The rows are grouped in 4 different ways at once. Each group adds its own fixed numbers to the row, and there is some noise. The rows also spread widely along 14 directions, which tell nothing about the answers.
In the rows, zero is written as 128.
Some rows, each with its group in each grouping after it:
[155 138 154 157 131 103 117 107  99 129  92 115 107 115 126 110 162  99
 129 123 150 105 106 140 110 145 127 102 137 139  99 126 123 118 139 131
 126 132 151 131 106 116 138 136 128] | K935 K637 K K294
[158 100 162 109 154 169 141 142 175 188 155 142 107 114  87 169 144 180
 110 160 135 173 135 191 132  97 139 108 158 151 137 133 185 158  83  77
 117 143 159  57 169 127 168 104 117] | K844 K33 M K294
[ 87 142 146 128 118 125 131 175  99 138 180 122 170 161 151 149 143  57
  99 119 133 136 174 176 105 171 115 166 113  99 106 147 158  78 109  97
 100 138 116 133 163 145 131 162  79] | K383 K636 N K164
[203 154 157 135 117 181 100 107  88 125 137 181  68 118  99 126 169 157
 116  88 123 142 107  69 113  40  84 153 115 127 187 114 120 142 227 135
 130 127 106 109 120 110  98 140 135] | K383 K637 F K408
[ 89 154 102 127 136  98  93 102 122 111 125  91 170 131 133 106 114 135
 151 134 138 113  99 130 113 107 135 131 110 138 151  76 167 174  94 117
 220 130 166 120  82 107 189 120 140] | K681 K429 M K280
[ 98  96 142 125 143  80  64  74 116  84 100 122  90 113 148 116 125 122
 141 118 133  98 138 149 106 135 100 119  92 159 122  84 127 128 128 137
 152 167 147 133  71 100 149 135 147] | K681 K25 R K408
[102 138 126 140 166 153  91  97 117 118 130 137 147 149 117 119 168  88
 147 139 133 129 132 142  74 108 114 162 120 136 164 116 153  94 104 104
 133 133 109  92 124  98 152 122 115] | K935 K569 K K280
[120 138  92 130 139 112 154 100 122 108  87 118 159 115 174 115 101 121
 140 138 142 124  65 123 116 122 144 124 155 144 111 152 149 128  81 152
 197 133 115 122 104 115 155  99 158] | K844 K25 G K164
[129 136 130  79 132 153 169 143 107 143 177 138 136 147 136 155 108 146
  82 101 150 158 131 124 159 141 124 156 148 101 140 164 134 151 122 129
 128 130 118 117 152 154 107 101 135] | K681 K33 F K294
[107 131 122 159 114 126 107 142 112 120 171 122 164 159  92 105 163  78
 151 124 117 107 167 114 141 136 105 164  73  93 148  91 100 102 144 115
  76  95 120 164 158 134  97 152  86] | K935 K429 G K164
[103 162 176 119 105 124 181 113  81 149 214 157 110  99 154 175 138  86
 101 103  91 151 140 166 124 117 100 156 114 143 104 103 180 161  76  78
  88 135 110  93 160 122 124 151  92] | K935 K569 R K294
[101 115  97 109 129 101 113  96 119 102 104 127 134 141 149 129  98 122
 114 108 143  93 104 129 139 142 106 141 119 157 125 136 129 155  87 120
 142 135 111 129 102 130 120 132 121] | K681 K636 N K294
[169 115 137 119 126 140 152 155 127 136  84 106 122 129 101 112 121 145
 107 111 142 113 122  93 178 140 143 120 156 110 147 157  90 119 143 109
  97  90 150 135 152 146 103 160 103] | K935 K33 R K294
[124 129 124 112 141 125 185 120 117 165 148 108 156 104 151 160 106 148
 126 127 114 162 151 120 193 147 182 106 162 111 113 152 103 172 123 136
 131 119 142 136 120 157 150 112 172] | K935 K637 N K280
[126 121 121  92 133 145 145 133 123 106 133 142 112 130 159 134  87 133
  87 103 129 140 111 110 136 145 118 132 161 136 128 156 122 133 128 142
 144 125 103 126 112 142 103 133 146] | K681 K33 K K408
[114  81  99 110 100 137  84 146 175  65 147 201  66  95 178 114  77 111
 100 127 107 106 118 123  96  87  77 119 111 171 113 100 129 140 131 198
 175 148  81 165  94 140  58 130 161] | K935 K25 K K408
[ 87  96 117 158 174 115 123  74 127 121  79 104 171 137 134 117 159  67
 168 166 140 107 128 179  83 142 148 145 133 149 119 152 144  63  48 103
  96 148 104 105 146  95 168 119 105] | K844 K25 N K164
[103  56 104 108 161 127  95 114 143  88 120 134 144 123 117 111  96 124
 132 127 159 102 155 143 153 113 111 122 126 109 145 139  94 122  83 174
 153 161 109 147 143 128 102  98 144] | K383 K429 K K408
[119  83 100 110 155 123 146 104 184 121 105 113 118 108 117 116  78 153
 118 153 114 114 119 134 169 148 162  95 163 147 117 116  91 176  71 155
 155 118 138 128 114 141 127 100 158] | K383 K637 K K294
[143 144 142 129 143 187 169  95 108 154 202 204 119  87 144 159 148 110
 123 136 117 181 117 181  83  33 118 150 149 127 136 119 198 151 103 144
 147 169  50  81 176 101 126  73 143] | K383 K33 K K164
[ 76 109 113 103 145 137 134 150 169 130 120  93 152 164 161 149  95 110
 101 148 115 127 144 126 119 194 147 142 161 143 108 157 124  95  77 106
 118 106 127 121 123 150 145 151 117] | K935 K429 N K294
[127 130  79 164  94  80 121 151 152 101  63 110 143 125 160 112 105 116
 149 140 127  84  85  92 126 130 125  94 123 159  86 147 113 123 145 141
 146  96 123 169  88 136 118 160 116] | K935 K429 F K164
[ 63 150 102 131 146 103 145  81 142  92 128  80 153 157 151  87 105  84
 126 143  70  97 123  92 124 208 155 145 125 142 123  75  86 133  80 137
 143  84 138 146  87 119 133 143 128] | K383 K569 G K164
[104  60  94 157 113  83  61 162 205 106  86 131 117 107 140 142 101 138
 169 171 127 106 169 175 128 124 124  88  90 164  81 138 113 122 150 144
 125 142 122 162  96 145 135 139 124] | K681 K637 F K294
[128 121 182 143 138 158  70 146 138 130 160 122 110 143  77  96 182 110
 124 130 126 126 177 145  84 124 116 146  92 107 167  57 133 104 147 110
 123 128 180 131 141 115 138 156 107] | K935 K25 N K164
[ 96  97 103 132 164 113  98 110 117 119 135 110 163 128 118 117 124 118
 153 128 145 117 173 142 164 148 137 127 109  86 132 116  84 127 137 168
 145 145 130 168 116 137 119 103 150] | K383 K636 K K294
[179 129  83 120 123  99 159 113 123 126  62 103 128 147 108  91 117 151
 105 112 177  72  64  74 194 165 133  94 160 139 126 155  72 167 126 151
 128  89 152 148 111 151  96 103 145] | K935 K33 M K294
[138  90 128  86 150 158 115  89 115 112 133 172  99 129 148 145 120 145
  95 105 159 135 125 134 128 108  99 146 144 143 152 161 130 125 104 149
 144 174 107 101 128 124 110  92 161] | K844 K25 N K280
[109 132 128 129 165 153 123 139 162 160 176 124 156 154  99 136 149 131
 147 173 117 164 166 149 122 149 144 145 114 115 139 112 144 121 117 112
 112 105 137 108 145 136 159  99 133] | K844 K569 G K408
[129 141 153 105 167 172 106 108 105 167 133 127 132 152 103 183 154 162
 134 103 121 171 154 118 139 132 121 163 134 129 166 151 138 125 168  58
  92 121 125  72 110 123 168 152 118] | K681 K636 K K294
[177 139 119 116 121 157 106 148 128 129 145 173 101 145 106 128 142 152
 102 117 162 131 115 109 123  85  85 137 116 128 152 136 135 146 172 149
 145 126 119 115 135 136 100 100 138] | K383 K569 F K408
[134 113 126 151 113  96 150 116  70 100  97 128 144  77 165 102 123  83
 152 108 148 104 114 133 140  97 130 120 130  98 108 143 112 103 123 174
 141 151 107 179 139 119 101 126 135] | K935 K25 R K294
[201 174  98 139  92 156 205 173 144 173  93 147 131 120 146 150 114 164
 117 140 107 148  59  73 162 111 148 126 184 160 103 196 126 156 161 109
  86  53  83 125 139 157 109 141 120] | K681 K569 N K294
[148 120 159 120 129 126 148 114 131 128 156 144  84 108 126 128 134 123
  95 137 142 123 122 172 115 114 121 107 139 141 108 107 153 153  81 142
 142 164 148 106 145 113 126 105 132] | K383 K25 F K280
[151 158 156 109 126 164 160 176 131 151 133 118 122 126 163 134 119 134
  80 132 134 166 102 123  98 144 157 117 195 120 121 156 159 104 145 130
 168 118 148 116 127 138 146 136 140] | K935 K33 M K294
[133 146 165 176 121 145  78 151 109 131 165 143 126 106 141 128 170 108
 160 136 100 165 176 154  77  86 128 130  94  94 134  90 151  85 216 142
 154 149 119 151 124 107 142 144 126] | K383 K33 G K164
[176 120 120 128 140 134 148 114 123 107  91 126 111 129 102  69 128 123
  97 131 171  94  57 116 125 118 124 111 155 137 141 132 122 141  88 154
 149 118 135 126 146 121  96 105 128] | K844 K33 K K408
[121 116 146 113 152 138 146 110  90 122 135 105 144 125 105 121 130 117
 127  92 130 133 150 106 176 146 130 148 131  99 157 133  97 117 109 113
 104 124 148 132 142 137 118 146 126] | K844 K25 K K408
[101 133 164 127 168 153 106 159 115 142 156 103 167 180 130 133 163  89
 123 145 151 167 186 161  87 199 141 165 134  76 130 158 141  20 152 119
 118 138 153 125 146 131 167 123 123] | K844 K25 G K164

New rows, each followed by its group in each grouping:
[110 170 146 132 118  94 121  86  68 113 156 116 129 117 161 135 137 118
 133  85 114 137 116 113 127 141 108 135 101 123 118  90 146 151 151 128
 186 142 153 136  71 113 155 138 150] | K844 K25 G K164
[185 139 140 152  95 135 166 211 160 156 115 108 124 126  83 105 138 117
 100 141 143 110 100 138 153 130 138  97 148 128 110 128 135 148 109  93
  93  78 162 134 178 154 105 161  72] | K935 K33 K K294
[139 136 138 166 113 122 190 163 138 131 133 126 134  99 150 109 131  58
 115 173 109 130 104 156  99 142 152 113 155 141  71 144 144 100  96 143
  93 106 102 151 165 138 107 142 105] | K844 K637 K K408
[138 158 135 123 125 116 125 105  76 145 191 168 132 120 133 146 160 124
 118 112 174 148 111 170 110  89  84 141 106 127 123 118 191 166 123 139
 172 167 135 105 129 118 142  68 145] | K844 K569 M K294
[ 92 102 140  99 140  99 138 104  93  93  63  88 136 118 188 154  78 124
 116  80 143 124 120 132 146 165 137 122 167 135 110 201 117  92 100 106
 138 163 120 120  94 119 145 168 111] | K681 K33 F K294
[ 83 134 159 122 148 107  89  90  49 130 199 121 160 108 141 168 150 128
 172  76 127 166 209 141 166 125 110 150  76  67 146 106 126 139 171 128
 152 169 148 146  98 120 158 123 150] | K935 K569 G K294
[ 98 104 132  90 157 146 123 137 145 110 129 118 129 141 126 118  97 122
  95 129 131 121 128 128 120 132 133 143 141 129 158 124 139 122  67 109
 143 124 140  99 142 128 133 152 112] | K935 K636 R K408
[107 112  99 115 163 137 119  95 125 151 173 162 142 136 124 163 135 130
 136 132 142 140 151 156 145 119 110 141 110 130 127 122 139 163 114 137
 123 143  98 114 124 138 129  78 155] | K935 K636 K K294
[109 127 101 135 102 132 149 162 121  97 149 138 155 118 157 109 102  79
 118 120 126 123 116 132 128 123 118 149 125 111 118 135 131 113 106 154
 149 120  89 171 148 151  80 138 107] | K844 K33 K K294
[ 96  83  98 107 156 138  80  97 180 131 134 128 123 151  81 144 119 160
 131 137 118 104 160 144 157 121 114 139  92 164 163  85 122 183  70  91
 116 125 133  94 126 134 134 126 110] | K383 K636 N K294
[104 106 175 120 133 140 119 121 113 109 151 112 115 110 125 116 127 107
 114 108  97 135 164 123 128 135 138 144 122 123 152 103 110 113 108 108
 114 132 151 135 131 129 122 185 107] | K844 K637 N K408
[107 113 133 137  85  97  92 185 111  91 120 129 138  85 163 147 103 103
 151  94 131 125 143 144 129  73 101 116  92 121 118 130 162 124 124 110
 172 157 139 152 116 135 138 190  99] | K935 K25 F K408
[143 115 135 108 129 130 105 128 115 152 190 170 117 114  93 174 144 158
 127 109 160 141 152 158 158  71  76 125  92 129 136 115 167 191 119 106
 130 158 132  94 145 136 133 101 133] | K935 K429 K K408
[138 144 152 107 114 117 101 153 114 108 132 136  99 122 159 123 114 130
  92 106 148 134 105 121 104 129 103 109 135 131 116 132 155 130 143 139
 192 139 153 124  97 125 135 143 143] | K935 K569 G K408
[122  61 103 153 123  97 137 135 192 109  56 123 122 115 149 125 106  98
 137 180 129  82 106 165 122 148 131  97 155 189  69 184 112  77  62 124
  68 125 101 132 146 127 110 152  86] | K844 K429 M K294
[158 164 186 118 129 137  91 165 111 115 114 114  86 133 137  96 136 117
  62 119 172 131  86 153  47 130 117 104 151 127 123 107 190 108 138 131
 226 156 184 103 103 104 161 155 125] | K383 K636 K K408
[117 140 121 148 154 102 117 105 104 143 155 111 147 161 111 127 169  98
 140 133 141 113 154 123 134 179 112 130 102 119 107 108 107 124 161 138
  90 109 131 152 111 139 127 102 147] | K935 K429 K K408
[ 92 107 142 104 150 154 111 118 155 116 188 134 117 150 112 131 126 102
 108 138 100 130 173 157 119 144 119 163 113 131 153  81 135 122  69 106
 111 139 130  98 150 120 128 132 107] | K383 K25 G K280
[103  84 169 100 151 128 144 123 153 145 199 137 115 145 120 159 127 112
  89 150 133 140 173 193 138 179 119 128 130 138  98 138 143 119  52 105
  74 157 136  94 169 133 130 113 107] | K844 K429 G K280
[ 91 119 108 111 191 152 138  71 111 144 119  99 189 135 125 156 119 156
 175 124 118 169 149 105 175 134 161 159 145 104 170 163 110 125  99 100
 138 122 120  94 117 120 180 107 147] | K844 K569 G K294
[177 133 133 136 164 139 163  86 123 163  74 113 117 110 111 130 137 162
 131 151 135 129  82 128 139 104 158 108 169 146 127 140 135 150 109 114
 132 120 132  84 134 107 154 112 135] | K383 K636 R K294
[158 135 172 129 132 133 143 123 115 128 139 120  97  90 108 101 139 132
 118 121 127 139 113 131 126 114 133 108 135 125 132  87 137 155 118 137
 155 134 171 130 128 121 128 134 142] | K844 K25 K K408
[133  65 119 107 154 132 125 103 140  95  83 137 119  90 145 118  91 134
 133 131 142 116 120 142 142  89 136 108 166 138 140 153 107 118  77 167
 157 169 116 129 134 112 121 113 152] | K383 K25 M K408
[143 123 105 193 145 137  83 122 141 129  77 122 143 128  95  98 173 111
 195 152 106 111 149  94 125 118 135 129 106 122 142 119  70  89 202 132
  82  85 112 170 105 126 116 146 121] | K935 K569 K K294
[135 136 140 174 152 136 156 124 110 163 136 115 168 107 132 154 164 105
 188 162 101 169 148 155 129 112 163 126 129 116 112 147 144  97 140 107
  80 123  97 126 153 119 161 121 121] | K844 K33 G K408
[ 86 122  99 121 129 106 150  81 103 112 134 143 142 101 178 162 100 106
 140  97  97 132 131 121 155 120 119 129 129 148 108 136 126 158 107 125
 131 138  80 132  92 128 121 134 144] | K935 K33 K K164
[104 123  79 118 147 125  95  89 158 120 118 137 142 182 118 122 138 129
 112 148 153  93  89 125 100 139  96 155 112 179 143 123 151 143  74 112
 141 114 110  93 115 121 139  96 128] | K844 K429 N K164
[105 139  81 140 133 153 143 136 171 145 145 128 171 129 124 129 114 125
 156 173  89 141 132 124 133 108 155 147 138 138 139 108 133 147 103 129
 139  86 108 128 134 136 146 114 131] | K383 K569 M K294
[101 112 125 126 116 108  97 125 107  86  83 107 145 128 122 122 115 106
 128  73 128  96 123 110 155 129  97 143 106 140 150 145 117 116  94  68
 122 124 140 122 111 125 120 211  64] | K844 K636 K K164
[109 107  82 165 122  99  51 156 160 106 116 155 137 129 136 127 134 105
 173 158 129 106 150 151 100 108  95 121  66 154 103 116 130 113 182 148
 123 128  91 170  93 138 118 134 123] | K681 K636 K K408
[169 127 169 142 125 150 180 144 139 175  92 128 100  97 151 180 142 135
 119 135  88 159 126 132 137 127 165 100 184 167  95 182 132 114 136  65
  51 117 112  96 137 129 142 180 103] | K935 K33 N K280
[154 158 130 122 110 106 145 131  70 137 115 109 140 136 142 141 129 136
 111  82 161 120 101 102 170 153 115 121 139 113 119 160 128 144 151 112
 141 121 142 128 111 139 129 132 129] | K935 K33 G K294
[135 171 120 140 137 136 108 110 106 116 133 100 140 159  92  74 156 125
 136 122 114 109 115  66 128 140 131 153 106 115 179  64  90 142 185 134
 130  78 147 160 100 128 117 132 139] | K681 K33 M K408
[103 121 105 106 170 161  78  91 133 126 144 141 136 168 107 156 139 169
 149 114 120 155 171  76 145 128 106 171  98 125 186 133  96 125 180 113
 116 115 121 106  87 136 141 120 151] | K844 K569 F K408
[152 171 123 143 121 122 154 119  70 165 161 135 157 128 129 164 153 131
 139 102 137 148 135 112 168 122 110 137 123 103 112 146 125 152 188 127
 123 121 114 135 124 138 133 109 146] | K383 K429 K K164
[134 135 143 146 108 131 140 149 144 136 147 124 113 114 148 122 129 121
 117 143  95 134 134 114 119 133 147 110 133 136 106 103 118 135 152 142
 125 109 134 159 116 138 114 150 138] | K935 K429 N K280
[113  99 120 120 156 142  78  57 146  93  98 145  89 123 136 107 123 149
 132 129 117 116 111 107  96 113 116 134 125 169 156 103 109 131 120 153
 164 137 119 117  78 103 123 114 157] | K844 K569 N K294
[106  96 138 138 129  85 119  89 112  93  69  84 124 122 130 105 127  95
 131 106 129  78 121 129 151 172 128 115 131 154 122 130  91 101  86  98
  99 131 154 137 108 116 124 178  88] | K844 K33 M K294
[171 133 179 131 146 127 155 139 100 167 147 107 121 120 112 136 154 152
 118 124 158 166 162 146 151 148 160  98 146  83 114 143 111 127 190 145
 113 144 165 144 137 131 139 102 151] | K681 K33 F K280
[118  90  94 143 125 137 122 140 156 137 153 160 141 103 122 150 119 130
 157 139 109 133 165 145 169  97 125 117 107 127 120 125 112 157 137 142
 101 122  90 150 136 151  98 114 136] | K935 K33 K K294
[186 152 149 157 101 155 157 108  78  95 105 144  84  91 149  71 138 106
 127  98  95 113  81  40 128  97 131 133 150 110 144 110  67 109 199 186
 122  99 100 186 120 116  51 156 148] | K935 K25 G K294
[131 153 115 114 142 123 177  82 104 130  80 113 123  90 200 141  88 148
 123 123 113 150  68  89 129 127 170 109 190 150 106 156 134 150 128 148
 190 119 116 111  74 123 161 122 179] | K935 K637 R K294
[142 164 137 149 143 146 141  65  77 110  81 111 123 114 152 100 145 112
 135 106 107 129  72  76  99 116 136 144 156 140 151 124 118 109 147 128
 145 110 107 127  89  97 125 149 132] | K844 K33 K K294
[101  90  87 104 142 130  96 115 165 110 102 149 126 120 140 163  87 160
 141 130 114 123 137 129 151  92 108 131 125 169 144 145 134 151  86 106
 144 131 101  87 112 128 147 134 123] | K383 K569 R K408
[129  98 141 135 124 144  67 160 176 100  83 115  99 115 117 103 116 146
 131 125 108 115 134  95 112 111 124 108 130 145 151 106 105 104 156 116
 155 108 162 141  95 122 127 195 112] | K935 K429 K K164
[152 178 152 109 179 159 102  41  48 108 110 127 100 177 130  84 170 116
  89  94 176 115  72  82  64 159 104 174 149 114 172 118 119  95 177 157
 163 135 123 106  82  89 121  97 164] | K681 K636 K K294
[195 173 174 172  83 116 154 160  82 142 160 159 109  64 147 110 154 107
 128 132 147 150  80 169  84  51 127 102 126 112  92 117 190 149 164 156
 176 151 129 144 155 107 133 116 127] | K681 K637 G K164
[ 63 109  83 116 174 122  80 102 151 113 118 111 167 151 157 139 108 147
 160 134 126 147 177 105 129 160 147 131 116 109 140 135  92 112 168 166
 183 127 134 150  60 138 161 103 187] | K935 K569 F K164
[162 144  97 118 137 152 157 112 127 147 105 162 118 151 141 165 129 126
 105 124 125 127  90 103 138 131 107 150 165 173 120 190 127 127 133 105
  81 100  67  84 125 139 120 125 129] | K383 K637 K K408
[109  61 147  90 164 133 100  73 144 118 108 150  74 110 159 174 101 168
 113 113 127 148 156 140 137 142 118 111 138 159 118 163 105 122 131 141
 126 175 123 101  86 119 126 128 157] | K844 K636 F K294
[109 127  96 101 138 108 126  93  82 104  73 123 142 115 179 156  87 143
 135  80 127 120 103  69 165 118 118 136 141 144 137 174 109 136 140 114
 151 123 104 122  73 132 136 162 143] | K935 K636 R K408
[ 84 118 140  94 180 140 142  85 118 153 195 110 150 151  95 149 136 133
 117 122 133 142 170 143 161 160 131 154 128 107 150  98 125 166  71 108
 118 130 148  98 139 132 149  95 141] | K935 K429 K K294
[104 125  48 143 133 108 142 121 154 134 101 146 174 128 185 169 104 122
 168 161 121 137 105 134 139 136 131 129 132 161  81 185 141 117 117 139
 133 118  66 126 104 142 152  91 155] | K844 K25 G K164
[161 118 129 112 143 134 162 160 120 127 111  93 155 144  97  73 122 126
  93 140 184 109  92 112 145 131 147 124 164  80 145 145 114 119  87 157
 157 110 164 139 178 140 114 108 126] | K935 K429 R K408
[157 127 140 112 162 160 168 116 154 195 178 139 105 134 117 156 146 173
 103 158 117 169 167 128 156 165 163 102 153 124 116 121 104 170 170 149
  99 114 139 125 121 154 130  68 187] | K935 K33 N K280
[171 124  96 147 147 161 175 107 186 159 109 131 126 139  90 113 135 165
 140 182  94 127  86  78 152 121 154 126 153 161 135 131  96 151 121 126
  83  63 103 112 144 127 114 107 132] | K844 K429 G K164
[118 132  50 147 145 125 144 127 147 127  95  99 193 155 102 111 121 108
 169 150 121  96 116  97 179 138 140 146 126 125 142 130  93 142  93 119
 105  74 106 144 137 150 126 118 122] | K383 K25 K K408
[135 159 112 124 147 143 100 138  95 108 143 127 152 157 129  89 138 122
 121 134 177 134 105 110  81 110 123 152 113  85 163 115 145 115 176 180
 201 133 127 150 114 126 129  90 158] | K681 K636 F K408
[138 109 118 128 145 132 159 111 129 107 106 140 116  83 183 106  99 117
 125 151 126 133 105 119 114 106 160 103 168 125 107 136 111 112 128 204
 177 148 108 156 114 121 116  97 188] | K935 K25 R K280
[103  96  95 147 124 110 101 118 188 124  86 101 138 116  95 141 112 142
 172 143  77  91 146 134 173 105 138 115 104 183 142  90 117 180  57  58
 103 107 145 112 114 130 159 180  85] | K383 K25 N K280
[129 149 180 158 164 164 171  94  68 141 132 121 143 104 165 143 161  76
 159 131  86 176 143 116  91 127 157 161 169 104 120 162 113  47 174 125
  63 128  64 136 141 100 133 155 133] | K681 K429 K K408
[ 87  95 100 151 116  63 119 123 119  99 149 126 150 132 152 113 126  59
 143 139 140  75 161 154 140 170 104 115  90 133  74 118  96 115 108 168
  91 139 112 189 128 143  89 121 124] | K935 K429 M K408
[125 101  67 155 145  81 112  81 109 106  84 153 151 110 168 114 125 113
 161 147 168  99  99 148 124 104 113 112 106 138  93 157 122 116 136 192
 158 160  81 161 108 119 113  70 161] | K844 K636 R K164
[ 84  98  99 132 126  67  63  75 121  91 115 113 133 134 122 132 124 129
 154 101 140  75 133 128 156 130  77 122  62 168 131  90 120 175  89 104
 139 142 145 135  81 126 137 144 114] | K844 K429 N K408
[171 127 108 104 147 117 164  83  69 111  82  97 143 129 109  80 109 154
 103  75 191  97  69  69 201 146 134 117 166  93 159 155  74 162 119 165
 172 119 155 149 118 137  93  95 157] | K844 K33 K K294
[148 156 165 101 155 137 161 125  83 169 134  87 147 162 118 156 145 151
  96 100 160 161 128 120 166 196 140 139 165 102 132 176 128 113 137  86
 116 119 168  91 131 138 160 123 125] | K844 K33 G K294
[140 122 127 131 120 128 109  98 107  91 102 151 104  79 151 100 115 130
 137 109 132 114  78 109 100  42 116 114 128 150 150 108 150 162 106 151
 201 148 120 127 101 102 125 134 144] | K935 K569 N K408
[129  97 153 110 114 136 100 143 115  87 137 139 114 123 129 107 113 118
 107  96 135 122 149 115 142 124 113 141 118 107 154 139 103  97 136 138
 144 146 144 147 133 132  95 161 114] | K844 K637 G K280
[140  85 118 116 143 114 111  86 124  99  65 138 103  95 132 118 103 154
 128 112 145 101 101 132 146  84 119 104 139 150 139 137 117 145  98 133
 163 161 122 109 114 101 125 133 130] | K383 K636 R K164
[119 106 166 130 140 157 125  97  77 120 139 152 115  84 163 171 131 115
 141  78  92 165 183 128 150  97 123 139 142 115 140 155 103  98 172 117
 100 169  83 127 121 113 113 164 126] | K383 K33 K K280
[122 134 141 114 145 113 166  89 111 149 144 117 126 121 121 140 132 150
 124 118 107 146 144 108 174 167 139 127 131 128 120 123  98 156 132 120
 106 105 151 125 114 133 132 124 144] | K844 K569 R K164
[106 102 167  78 175 159 114 159 182 148 141  86 127 152 106 139 112 170
  92 149 123 172 172 132 131 192 161 126 167 130 155 137 122 107 110  96
 141 114 203  92 116 143 181 149 138] | K844 K569 M K408
[115  87 133  80 163 137 143  87 148 123 131 125 104 128 116 147  96 163
 108 124 121 135 147 120 167 144 136 128 147 145 144 140  98 163  96 124
 112 133 128  99 120 135 130 116 150] | K681 K637 F K408
[ 81 122 113 151 159 108 107  90 110  89 113  96 160 144 144  72 132  74
 150 136 118  97 143 100 112 171 149 137 110 100 136  94  77  87 132 171
 136 120 123 181  98 115 114 133 141] | K935 K636 G K164
[164 103 136 132 119  88 133 136 131 124  92 104 106 105 112 107 115 155
 125 123 152 100 130 131 182 153 135  86 127 117 100 127  82 142 154 157
 117 125 172 170 121 142 112 122 140] | K681 K25 R K294
[119 112 194  62 140 140 112 158 100  82 128 102  94 155 152 111  93 116
  30  72 176 130 141 132 104 182 112 132 168  95 151 153 134  74 107 135
 189 170 184 113 129 127 121 162 116] | K383 K33 F K408
[136 135 125 149 122 138 143 137 131 128 155 140 122 110 135 105 137 103
 139 150  98 132 142 114 122 120 137 135 117 108 122  87 106 124 164 169
 115 105 115 175 139 137  93 120 146] | K935 K25 R K294
[106 147  47 130 114 111 122 101 129 120 130 159 153 148 155 162 120 119
 152 127 110 109 102  99 148 123  84 160  98 185 122 135 140 160 122 113
 110 103  77 122  92 148 121 112 140] | K844 K25 M K408
[147 137  85 146 157 161 108 126 171 172 110 181 132 141 137 183 160 149
 159 173 121 164 125 132  98 101 119 132 140 173 113 177 149 112 183 118
 102 105  67  85 103 127 156  90 156] | K935 K569 K K164
